The same things were measured in two ways. Each way mixes the same 11 hidden numbers, adds some noise and spreads widely along 6 directions of its own, which tell nothing about the thing.
Some things both ways: the first way, then the second way.
[ 0.52 -0.13 -0.55 -2.08  3.19  0.49  1.49 -0.30 -2.36  1.18  0.38  0.23
  0.78 -0.59  0.77  1.42  0.67 -0.39 -3.20]
[-1.08  0.27  0.33 -0.11 -0.31  0.36 -0.96  1.45  0.75  1.25  0.01  0.80
 -1.92  0.17  0.88  1.13 -0.08 -0.74 -0.95  1.13  1.59 -1.04 -1.13 -1.27
  0.26  0.05  1.51]

[ 1.87  0.54  0.82 -0.51 -0.21 -0.06  0.87 -1.56  0.95  0.01  0.18  0.08
 -0.92  1.33  1.23 -0.56  0.07  0.13 -1.32]
[-1.44  0.41  0.35 -0.71  0.06  0.14  0.85  0.98 -0.60 -0.34 -0.78  1.30
 -1.67 -0.32  0.32 -1.34  2.14  2.41 -0.84 -0.89  0.70 -0.70 -0.09  0.50
  0.57  0.36 -2.09]

[ 0.18 -0.62  0.42  0.95  1.83  0.24 -0.78 -0.08  0.69  0.49 -0.63  1.54
  0.24  0.14  0.69  0.53 -1.12 -1.00  0.01]
[-0.52 -0.26  1.96 -0.27 -0.50 -0.64  2.04  1.59 -0.17 -0.93 -0.10  1.54
 -2.45  2.21 -1.52  1.02  0.83  2.07 -0.64  0.12 -0.43 -1.47 -1.46 -1.52
 -0.22 -0.54 -1.61]

[-1.60 -2.73 -0.01  2.61  0.37  1.76  1.63 -1.87 -0.93  0.66 -2.99 -2.18
  1.95  1.06 -1.74 -1.75 -1.61 -1.29  2.14]
[ 0.68 -0.78 -0.11  1.59  0.14 -0.13 -0.39  0.25 -0.39  0.96  0.79 -1.66
  0.74  0.17 -0.31 -1.14 -0.82 -1.77 -0.11  1.34 -0.36  1.69  0.20  1.00
  0.59  1.27  0.77]

[-1.09  1.07  0.33 -1.96  3.09  0.93  0.27 -1.90  1.45  2.18  1.99  5.03
 -0.04  1.76  0.10 -1.48 -1.00 -0.78 -3.56]
[-1.84  0.11 -0.97 -0.91 -1.92  0.29  0.40 -0.70 -2.86  0.35  1.50  1.78
  1.55  0.95 -2.14  1.02  0.37  0.31  2.75  1.49 -3.82  1.90  1.16 -1.61
 -2.42  1.89  0.67]

[-0.67 -1.16 -0.20  3.78  0.02  0.01 -0.36 -1.40  0.44 -0.33 -1.18  1.06
 -2.08  2.21  0.55 -1.66  0.17 -1.98  3.38]
[-0.51  0.71 -0.17 -0.97 -0.22  0.11  1.36 -0.38  1.75 -0.40 -0.04 -0.37
 -0.08  1.74  0.71 -1.45  2.14  1.95 -1.72 -0.25 -0.16 -0.89  0.13  2.32
  0.28 -0.75 -2.47]

[ 1.34 -0.36  0.33 -0.16 -0.32  1.04 -0.70 -1.09 -0.83 -1.68 -1.32 -1.01
 -0.07 -0.88 -0.71 -0.60  0.29  0.76  1.78]
[ 0.15 -0.50  1.95  0.39  0.87  0.73  1.30 -0.88  3.56 -1.17  0.05 -0.90
 -1.04  0.29  0.98 -1.31  1.17 -0.73 -1.65 -0.56  0.13 -2.73 -2.19 -0.17
  1.27 -0.64 -2.20]

[ 0.19 -0.94  2.20  1.75  0.15  1.89  1.79 -1.82  0.82  1.13 -2.12 -1.23
 -0.28  3.74 -2.31 -2.93 -0.57 -1.98  2.02]
[ 0.34  0.80  0.67  0.72 -1.01 -0.21  1.85  0.98 -0.60 -0.31  1.84 -2.09
 -0.81  0.98  0.09 -0.35 -0.25  1.02  0.85  0.71  0.33 -0.07 -0.31  1.76
  0.75  0.84 -0.65]

[ 0.92 -0.10  1.91 -1.67 -0.47  0.45 -0.13 -0.48  1.41  1.51  0.35  1.91
 -0.24 -0.57 -1.65  0.19 -0.85  1.45 -1.99]
[-1.56  0.56 -0.99 -0.50 -2.15  0.71 -0.45  1.16  0.05  0.54  0.96  0.80
  0.72 -0.44 -0.16  0.77  1.22 -0.13  1.43  0.53 -0.18  0.10  0.49 -1.70
 -0.60 -0.62  0.77]

[-1.23 -2.26  0.74  3.16 -2.01 -0.24 -0.68 -2.13 -0.64 -1.53 -2.30 -0.32
 -0.22 -1.48 -1.22 -1.63 -0.76  0.93  2.88]
[ 0.82  0.32  0.07 -0.12 -0.18 -0.96  0.14  1.28 -0.47  0.46 -0.22  1.11
 -0.28  0.32 -1.57 -0.60 -0.43  0.29 -0.29  1.23 -0.06  2.39  0.47 -1.30
 -0.90 -0.90 -0.05]

[-0.69 -0.93  0.07  2.31 -0.32 -1.24 -0.10  1.21  0.38 -1.09 -1.58 -1.29
  0.00 -0.32 -0.82  1.44  1.41  0.95  1.68]
[-3.89  2.30  0.76 -2.44  0.28  0.66  0.12  0.63  0.23 -0.49 -1.17  1.94
 -2.84  0.92 -1.45  2.36 -1.03  1.83 -1.41 -1.25  0.65 -2.03 -1.61 -1.46
 -1.93  0.78 -0.19]

[ 1.12 -0.41 -0.59 -2.26  2.65 -0.48  1.06 -0.34 -1.61 -2.41  2.87 -0.86
  2.66 -0.14  1.01  1.54  1.70  1.56 -1.10]
[-0.23 -1.77 -1.75  1.85 -2.09 -0.24 -2.35  0.93  0.55  2.46 -1.01 -2.23
  2.59 -1.97  0.46 -2.50  2.34 -0.53  0.70  1.54  0.81  0.73  1.67  1.26
  2.73 -0.60 -1.35]

[-1.62 -0.28  1.33  1.08  0.75  1.43  1.75  0.39  0.01  1.35  0.49 -2.18
  0.86  1.39 -1.27  2.02 -1.46  0.02 -2.03]
[-0.89 -0.14 -0.33  0.04 -2.75 -1.48 -0.57  1.69 -0.09  1.17  0.08 -1.77
  1.35 -0.16 -3.19 -1.22  1.65  3.21 -0.14  1.15  1.19 -0.33  0.80  2.36
  0.73 -1.82 -3.11]

[ 0.91  0.55  1.43 -0.87 -2.40 -0.19  2.18 -0.76  2.02 -0.44 -2.16  0.50
 -0.37 -0.34  0.32  0.68  0.28 -0.29 -1.58]
[ 1.25  0.75  0.40  2.05 -0.72  0.33 -0.67  2.32  0.23  2.92  0.38 -1.87
  0.20 -2.61  0.59 -0.03  1.68  0.34  0.27  1.37  3.34 -0.70  0.20  1.42
  2.69 -0.30  0.86]

[ 0.08 -0.96  0.89 -0.60 -0.06  1.02  3.50  1.14 -2.46 -0.32 -1.78 -1.04
 -0.40  1.69  0.40  1.12  1.27 -0.24 -0.83]
[-1.94 -1.04  1.33  0.51 -0.87 -1.80 -1.20  0.41 -0.26  0.62  0.16  1.35
 -0.44  1.24 -0.25  0.33 -0.21 -0.45 -1.09  1.37  0.73  0.00 -1.84  0.39
  1.59 -0.36  1.17]

[ 1.61 -0.54  0.65 -1.56 -2.50  0.65  0.70  1.05  2.59  0.16 -1.42  1.88
 -0.46  0.65  0.06  0.75 -0.23  2.39 -1.82]
[-3.56  0.43  0.16 -0.32 -0.30  0.83 -0.40 -0.09 -1.79  0.57 -0.82  2.24
 -0.06 -0.70  1.61  2.09  0.29  0.47  0.32 -1.18 -0.41  0.31 -1.52 -2.23
 -0.34  0.55  1.55]

[-0.28 -0.89 -0.28  0.67  1.66  0.87 -0.64 -1.23 -0.28  2.12 -1.18 -0.25
  0.04 -0.21 -0.89 -0.48  0.13 -1.94  1.60]
[ 0.18  0.46  0.47 -0.53  0.03 -0.82  0.72  0.09 -0.19 -0.63  1.01  0.21
 -0.69  2.97 -1.17  0.24 -0.95 -0.07 -0.68  0.40 -0.83 -0.27 -0.63  0.79
 -0.67  0.65  0.18]

[-1.04 -0.63  1.69  2.50 -0.81  0.88  0.19 -0.85  0.61  0.71 -1.16 -0.74
  0.18  0.00 -1.54  0.31 -0.72 -0.92  0.79]
[ 0.51  0.90  0.35 -0.80 -0.45 -0.48  1.81  0.65  0.21 -0.93  1.11  0.84
 -0.97  1.38 -0.16 -0.19  1.10  1.76 -0.36  0.14 -0.35 -0.03 -0.20  0.41
 -0.87 -1.20 -0.90]

[ 1.00 -1.72  1.14  0.96 -1.15  0.82 -0.55  1.60  1.56 -1.17 -0.11 -1.49
 -1.10 -0.80 -0.88  2.59 -2.32  2.47 -0.37]
[ 1.11 -0.99 -0.31  0.51 -0.04 -0.95 -1.36 -0.30  1.12  0.91 -2.01 -0.40
  3.05  0.61 -0.68 -1.59 -0.77 -2.04 -0.96 -0.40 -0.05  1.34 -0.27 -1.36
  1.35 -0.75 -1.33]

[-0.03  0.18  0.78 -0.78  0.30 -1.92  2.06  1.83  1.15 -1.62  1.52  1.60
 -1.82  1.45  1.25  2.77  2.87 -0.36  0.06]
[-1.72  1.91 -0.12 -0.54 -0.32  0.82 -0.84  1.57  0.88  1.50 -0.34  0.44
 -0.17  1.48  0.14  2.51 -0.79 -0.92 -1.12 -0.28  1.65 -1.01 -0.77 -0.69
  0.13  0.49  2.50]

[-0.74 -1.68 -0.47  1.63  0.19  1.75 -1.77 -1.87 -0.12  0.95 -1.73 -1.13
  3.68 -2.47 -2.46 -0.17  0.78 -1.40  2.75]
[-0.27  0.84 -1.19 -0.45 -0.03  1.29  1.34 -2.05  2.81 -0.69  0.17 -1.11
  1.67  0.13  0.28 -1.12  4.48  2.21 -0.23 -0.75 -1.83 -2.51  1.34  3.24
 -0.54 -1.57 -2.77]

[-0.17  0.87 -0.91 -0.45  2.02  0.80  1.75 -0.53 -1.08  1.54  1.10  2.16
 -0.88  2.22  2.57  0.88  0.74 -1.36 -3.61]
[-0.10 -0.28 -0.49  0.24 -0.01  0.38 -1.17 -0.21  0.37  1.33  0.74  0.28
 -0.06 -0.35  3.85 -0.59  0.28 -1.74 -0.96  0.52  1.04  0.49 -1.19  0.19
  0.94  0.11  1.80]

[ 1.33 -1.08  0.07  0.87  0.42 -0.01  0.76 -2.63  0.41 -1.05 -0.85  1.40
 -2.40  2.59 -0.55 -3.36 -0.58  0.03  1.78]
[-1.96 -0.75 -0.56 -1.00 -1.30 -0.56 -0.50  0.49 -2.30  0.21 -0.05  1.70
 -0.31  1.68 -1.94 -0.28  0.31  0.34  0.65  0.91 -2.07  0.41  0.64 -0.86
 -0.80  2.20 -0.81]

[ 0.74  1.62  0.30 -2.08 -0.37  0.78  0.47 -1.43  1.58  1.48  0.26 -0.03
 -1.41 -1.08  0.35  1.10 -0.22 -0.30 -2.93]
[ 3.25 -0.26 -0.77  1.17  0.32 -1.01 -0.82 -1.03 -0.36  1.40  1.13 -1.49
  2.38 -0.02  1.06 -2.30 -0.37 -1.84  0.03  1.21  0.14  2.02  0.60  2.31
  1.12  0.41  0.32]

[ 0.20 -0.82 -0.71 -0.78  3.14 -0.84  1.73  0.62 -2.47 -2.14  2.20 -1.42
  1.82  0.65  1.09  2.14  3.60 -0.53  0.62]
[-0.59 -0.07 -0.16  0.74  0.65  0.28 -0.27  0.54  1.81  0.02 -0.68 -0.51
 -1.38  1.13  2.37  0.18 -0.36 -1.53 -1.48  0.03  0.88 -0.75 -1.01 -0.03
  0.92 -0.10  1.09]

[-0.68 -1.77 -0.15  2.43  0.34 -1.39  1.35  0.47  0.05 -2.00 -0.02  1.54
 -1.23  1.62  0.46  0.84  1.90 -1.16  2.34]
[-0.97 -0.36 -0.46 -0.01 -0.80 -0.79  0.40  0.61  1.24  0.08 -0.70  0.48
 -0.34  2.32  0.09  0.39  1.68  1.39 -0.94  0.85 -0.43 -0.59  0.16  0.82
  0.16 -1.69 -0.55]

[ 1.42  0.20  0.26 -1.82  0.50  1.34 -2.40  0.18 -0.03  0.26 -1.68  0.07
  0.42 -2.66 -1.62  0.55  1.63  0.07  1.92]
[-0.91  1.57  0.74 -1.42 -0.40  0.81 -0.15 -1.59  1.70  0.34  0.83  0.24
  1.20  1.36 -0.66  1.58 -0.14 -0.91 -0.10 -0.52 -0.12 -3.25 -1.72 -0.12
 -0.07  1.05  0.18]

[ 2.00  1.07  0.69 -3.52  3.36  2.29  1.75 -0.37 -2.26  3.05  1.79 -1.27
 -0.40  0.87 -0.39  1.77 -0.17 -0.38 -4.80]
[ 0.94 -0.97  0.16  0.47 -2.16 -2.02 -1.93  2.30 -0.86  1.39  1.46 -0.41
 -0.68  1.04 -0.03  0.27 -1.47 -1.19  0.32  1.69  2.35 -0.58 -1.23 -0.55
  1.29 -0.27  1.01]

[ 0.90 -1.28 -1.61  1.74 -1.32 -0.09 -0.59 -1.32 -1.03 -3.01 -0.89  2.07
  0.15 -0.39  0.36 -0.72  2.47  1.23  1.64]
[ 0.45 -2.39 -2.25  0.46 -1.12 -1.43 -2.80 -2.15 -1.40  1.40 -0.31  1.90
  2.95 -0.83  2.21 -1.32  1.80 -1.69  1.65  1.37 -2.00  1.59  1.03 -0.17
  0.61 -0.15  0.67]

[-1.96 -2.28 -0.30  4.19 -1.29  0.57  0.07 -2.48 -2.78 -2.50 -0.28 -2.39
  0.54  0.93 -1.08 -2.08  0.09  1.66  3.34]
[-0.83  0.19 -1.42 -1.22 -0.66 -1.04 -1.44  0.61 -1.70  0.76 -0.36  1.19
  0.68 -0.52 -0.68 -1.55 -0.99  0.32 -0.54  0.20 -0.07  3.28  0.51 -0.76
 -1.60 -0.19 -0.46]

Other things, the second way, with their names:
Z134: [-1.69 -1.20 -1.35  0.02 -1.57  0.07 -1.38 -0.23 -0.02 -0.21 -0.53 -1.07
  3.14  0.18 -4.49 -0.69  2.54  0.89  0.88 -1.17 -2.08 -2.37  1.54  1.20
 -0.61  0.33 -2.81]
Z326: [ 1.76 -0.39  0.34  1.29  1.00  0.42  0.94  1.72  1.61 -0.08 -0.52 -0.70
 -1.80  0.59  0.56  1.45 -0.16 -0.05 -1.27 -0.19  0.39 -0.68 -1.09 -1.97
 -1.20 -2.41  0.30]
Z508: [ 0.93  0.21  0.30 -0.03 -0.67  0.05  0.57 -1.69 -0.49  1.57  1.06  0.42
  1.11 -0.04  1.14  0.08  1.73  0.70  1.34  1.83 -1.12 -0.63 -0.04  0.79
  0.88  1.10 -0.51]
Z718: [-0.84  0.69  1.01  1.01  0.46  1.96  1.85  0.27  1.73 -0.19  1.23 -1.57
 -2.24 -0.63  4.35  0.24 -1.13 -1.51 -0.76  0.40  0.63  0.75 -2.32 -1.54
  0.54 -0.05  1.32]
Z804: [-0.36 -0.04  0.58 -0.40 -1.17 -0.65 -0.11  1.75 -0.96  0.23  1.16  0.35
 -0.48  0.98 -1.82  0.11 -0.09  0.38 -0.38  0.11  0.72 -0.59 -0.87 -0.31
 -0.20  0.19 -0.23]
Z652: [ 0.37  0.26  1.00  0.55  0.51 -0.92  1.87  0.56 -1.26 -0.10 -0.20  0.69
 -2.35  0.57  0.37  0.89 -0.20  2.22  0.20  1.19 -0.46  0.96 -0.65 -0.25
 -0.50 -0.47 -0.23]
Z260: [-0.01 -0.72 -0.98 -0.39 -1.01 -0.45 -1.71 -0.27 -0.64  1.02  0.67  0.21
  0.63 -0.47  1.46 -1.00  0.86 -0.49  0.22  0.10  0.45 -0.76 -0.25  0.46
  0.42  0.43 -0.32]
Z825: [ 1.93 -0.98 -0.43  2.31 -0.80 -1.27 -1.88  0.02 -0.68  2.24  0.48 -0.79
  2.50 -1.53  3.07 -1.41 -0.19 -2.45  0.72  1.34  1.72  2.36 -0.45  0.40
  3.08 -0.54  1.81]
Z905: [ 0.19 -0.90  0.57  0.84 -0.52 -1.72 -0.68  1.76 -2.59  0.60 -0.80  0.64
 -1.60  0.37 -1.71  1.63 -1.72  0.60  0.91  0.78  0.20  0.43 -0.77 -2.34
 -0.64  0.13  0.31]
Z123: [-0.90  0.56  0.44 -0.01  1.00  0.96  0.43  0.11  0.93 -0.62  0.59  1.00
 -1.36  0.51  1.65  0.73  0.18 -1.06 -1.17 -0.73  0.04 -0.32 -1.38 -0.92
 -0.63 -0.12  1.76]
Z664: [-0.75  0.39  1.19  0.29  1.43  1.30  2.25  1.30  0.02 -0.75  0.50 -0.02
 -2.17  1.78  1.58 -0.03 -1.17 -0.59 -2.39 -0.94 -0.16  1.25 -1.82 -0.88
 -0.68  0.85  0.78]
Z399: [-0.01  1.39 -0.02 -1.23  0.31 -0.30  0.40  0.43  0.21 -0.20 -0.33  1.04
 -0.88  1.23 -1.13  0.85 -0.42  1.06 -0.69 -0.24 -0.02 -0.31 -0.22 -0.52
 -1.62 -0.45 -0.31]
Z252: [-0.50  0.21 -0.38 -1.12 -0.12  0.21  0.50  0.31  0.13 -0.69  1.21  0.30
 -1.46  1.88  0.35 -0.39  0.82  0.67 -0.98 -0.49 -0.42 -1.60 -0.39  1.06
 -1.02  0.74 -0.88]
Z137: [-0.42 -0.97 -0.47 -0.17 -0.20 -0.99 -2.14  0.35 -1.86  0.58 -0.44  0.64
  1.69  0.79 -2.80 -0.29 -1.78 -1.95 -0.39 -0.68 -0.61  0.77 -0.50 -1.32
 -0.86  1.31  0.19]
Z325: [ 1.54 -0.15 -0.55 -0.01 -0.25 -1.36 -2.43 -0.50  1.43  1.26 -0.48 -1.34
  1.35 -0.66 -1.09 -2.61  0.20 -1.25 -0.58  0.90  1.65 -1.00  0.61  2.20
  1.83  0.30 -1.68]
Z773: [-2.74  0.50 -0.74  0.16 -0.75  1.84 -1.35  1.30  1.85  0.95 -0.75 -2.14
  0.35 -2.17 -0.27 -1.06  0.49 -0.58 -0.97 -0.55  1.65 -0.76 -0.14 -0.12
  0.73  0.15 -0.93]
Z890: [ 0.61 -0.77  0.24  0.92 -1.35 -1.40 -1.14  0.84  1.79  0.77  0.15 -2.15
 -1.09 -1.20  0.27 -1.00  1.54  1.40 -0.21  1.18  2.50 -2.84 -0.44  2.09
  2.00 -1.93 -2.20]
Z7: [-0.36 -1.31  0.99  1.31 -0.96  0.18 -0.49  0.61 -0.67  0.96  0.34 -0.78
  0.78  0.17 -2.44  1.25 -0.18 -1.00  0.97  0.72 -0.93 -1.49 -0.86 -1.51
  0.36  1.34 -0.11]
Z693: [-0.73 -0.48 -1.99 -1.60 -2.07 -1.45 -1.36  1.44 -0.24  1.06  0.32 -0.30
  0.81  1.55 -2.24 -3.45  1.75  2.06 -1.87  1.28  0.36  0.80  1.97  3.06
 -0.38 -0.21 -3.32]
Z324: [-1.46  0.62 -0.54 -1.58 -0.36  0.18 -1.19  1.07  1.28 -0.75  0.23  0.45
 -1.02  0.76 -0.87 -0.18 -0.07 -0.37 -1.55 -1.75  1.17 -2.10 -0.92 -0.46
 -1.07 -0.44 -0.56]
Z975: [-2.23  1.07  2.39 -2.06 -1.67 -1.49  1.64  0.36 -1.63 -0.98  0.14  1.58
 -0.73  1.15 -4.75 -0.05 -0.88  3.27  0.38 -0.05 -0.65 -0.13 -1.43 -1.09
 -0.87  0.71 -3.62]
Z597: [-0.23 -0.64  0.12 -0.11 -0.52 -0.03  0.42 -0.30  0.84 -0.50 -0.08 -0.85
  0.53  0.48 -1.20 -1.27  0.21  0.27 -0.44 -0.12 -1.17 -0.25 -0.45 -0.51
 -0.53 -0.32 -2.55]
Z452: [ 0.99  2.55  1.00 -0.08 -2.01 -0.84  0.20  2.66  0.29  2.46 -0.06  0.18
  0.01  0.69 -1.44  2.15  0.41  1.87  0.71  1.55  3.12 -0.92 -0.19  0.03
  1.75 -1.12  0.61]
Z19: [-0.52 -0.52 -2.52  0.14 -2.98 -0.73 -2.84  2.26 -1.00  2.11 -0.56 -1.51
  2.78  0.65 -2.49 -0.70  1.08 -0.05  1.10  0.33  0.77 -0.86  2.31  1.16
  1.09  0.84 -1.11]
Z80: [-0.48 -0.76  0.90  0.58 -1.07 -1.06  0.46  0.44  0.61 -0.20  0.48  0.07
 -1.58  1.04  0.18  0.74 -0.49  0.04  0.44  1.95 -0.22 -0.30 -1.17 -0.92
  0.28 -0.87  0.03]
Z499: [ 1.94 -1.79 -1.17  1.57 -0.20 -1.51 -0.81 -2.16 -1.43  0.50  0.78 -0.58
  2.53  0.36  1.31 -1.29  0.07 -1.70  1.73  1.67 -2.44  2.25  0.77  1.27
  0.39  0.52  0.52]
Z997: [ 0.30 -0.44 -0.81 -0.13 -1.96 -1.01 -0.36 -1.08  0.86  1.39 -0.13 -0.01
  2.21 -1.28 -1.71 -2.39  5.52  3.65  1.05  2.23 -0.90 -1.18  2.61  3.79
  1.16 -1.53 -3.69]
Z819: [ 0.08 -0.38 -0.57 -0.51 -0.54 -0.69 -1.15  0.00  1.33 -0.41  0.58  0.39
  0.72  0.60 -1.60 -1.26 -0.37 -1.84 -0.47  0.65 -0.67  0.68  0.12 -0.71
 -0.92 -0.83  0.03]
Z695: [-0.42 -0.12  1.39 -0.43  1.44 -0.19  3.18  0.63  0.38 -2.49 -0.89  2.23
 -2.17  3.61 -2.43  0.67  1.70  2.40 -1.62 -0.86 -2.70 -0.63 -0.29 -0.64
 -1.92 -0.75 -1.47]
Z68: [ 0.32 -0.19  1.14  0.18  0.39 -0.60 -1.30  0.82  2.91 -0.83 -0.79 -0.24
 -0.64 -0.05 -0.91 -1.08 -1.02 -2.60 -1.32 -1.09  2.22 -2.03 -1.75 -1.39
  1.58 -0.59 -0.57]
Z189: [-0.60  0.76  0.81 -0.42  0.38 -0.62  1.44  0.12 -1.08 -0.22  0.26  1.32
  0.73  3.63 -2.39  0.01  0.06  0.54 -1.14  0.36 -1.69  1.30  0.23  1.48
 -0.15  1.54  0.38]
Z236: [-1.99  1.81 -0.02 -1.89  0.04 -1.20  0.19  0.88 -2.36 -0.37  0.51  3.32
 -2.07  2.77  0.98  1.57 -2.16  0.46 -0.89 -0.23  0.29  1.78 -1.23 -0.65
 -1.52  0.83  2.68]

Some of these things the first way, each followed by its name:
[ 0.87 -0.91  0.53 -1.55  1.46  1.58  1.22 -0.84 -2.85  2.36 -0.42 -1.56
 -0.04  0.70 -0.44 -0.82  1.88 -0.88  0.02] | Z236
[ 2.70 -0.92  0.08 -2.29  1.66 -0.44 -0.43 -0.60  0.04 -1.19  2.65 -2.43
  1.57 -0.69 -1.69  1.32  1.68  1.20  1.85] | Z19
[-2.01 -1.73  0.01  3.21  0.76 -0.02  1.10 -0.31 -0.94 -0.49  0.29 -1.47
  1.88  2.37 -0.48 -0.05 -0.31  0.53  1.07] | Z773
[ 0.44  0.21 -0.07  2.51 -1.13 -1.63 -0.11 -0.50 -0.88 -3.49 -0.83 -2.40
 -0.97 -1.07 -0.12  1.03  3.11  0.63  2.74] | Z325
[ 1.20 -1.33 -0.43 -1.58  0.53  2.09 -0.84 -1.89  0.31  0.40 -1.69  0.81
  1.61 -0.81 -1.54 -1.66 -1.28  0.35  1.16] | Z7
[ 1.92 -1.57 -0.99 -0.13 -0.27  1.42 -0.29 -2.98 -0.53  0.65 -1.69  1.73
 -1.41  0.74 -0.71 -3.54 -0.02  0.65  0.64] | Z905
[-0.34 -1.10 -0.66  2.24 -1.31  0.30 -1.01 -1.90  2.39  0.68  0.32  2.15
 -0.20  1.82 -1.14 -1.27 -0.06 -0.46  2.30] | Z134
[-0.70  0.03  0.02 -0.04  1.93  0.71 -0.09 -0.88 -1.20 -2.32  2.66 -1.78
  1.62  0.11 -0.76  1.03  0.25  1.35  0.14] | Z597
[-0.67 -0.06 -1.18  1.34  0.75  1.01  0.11 -1.02  2.02  2.44 -1.07  3.10
 -0.46  1.22  0.55 -0.17 -0.32 -1.60 -2.12] | Z499
[ 0.59 -1.13 -0.97 -1.41  0.34  0.44 -0.53 -3.45 -0.59 -0.18  0.18  1.05
 -0.68  1.01  1.26 -3.43 -0.23 -0.25  3.19] | Z664
[ 1.90  0.45  0.33 -1.34  0.13  1.79 -0.16 -2.32  0.67 -0.80 -2.82  2.39
 -1.23 -0.43 -0.36 -2.46  0.09 -0.63 -0.13] | Z508
[ 0.86 -0.22  0.55  0.84 -2.88 -0.25  1.11 -0.40 -0.04 -3.14 -0.85  1.48
 -1.39  1.52  1.57 -0.56  2.45  0.87  1.60] | Z825
[-1.10 -1.00 -0.68  0.34  1.81 -1.05 -1.72 -0.49  1.81  1.62  0.32  1.97
  1.70 -2.34  1.07  1.77 -0.56 -1.82  0.37] | Z695
[ 1.82  0.35 -1.54 -0.77  0.56  1.22 -1.59 -1.90  0.04  2.37 -0.43  1.38
 -0.66 -0.46  0.40 -0.62 -0.18 -0.02 -1.37] | Z260
[-1.16  0.70  0.50 -0.64  2.44  0.94  0.22  0.14 -0.81  1.92  1.64 -1.53
  2.76 -0.47 -0.01  2.80 -0.57 -0.78 -2.21] | Z804
[ 1.34  0.92  0.97 -0.86  0.34 -1.11 -0.43  1.19 -0.79 -0.45  1.71 -1.50
 -0.29 -1.37  0.64  3.22  2.08  1.47 -1.21] | Z68
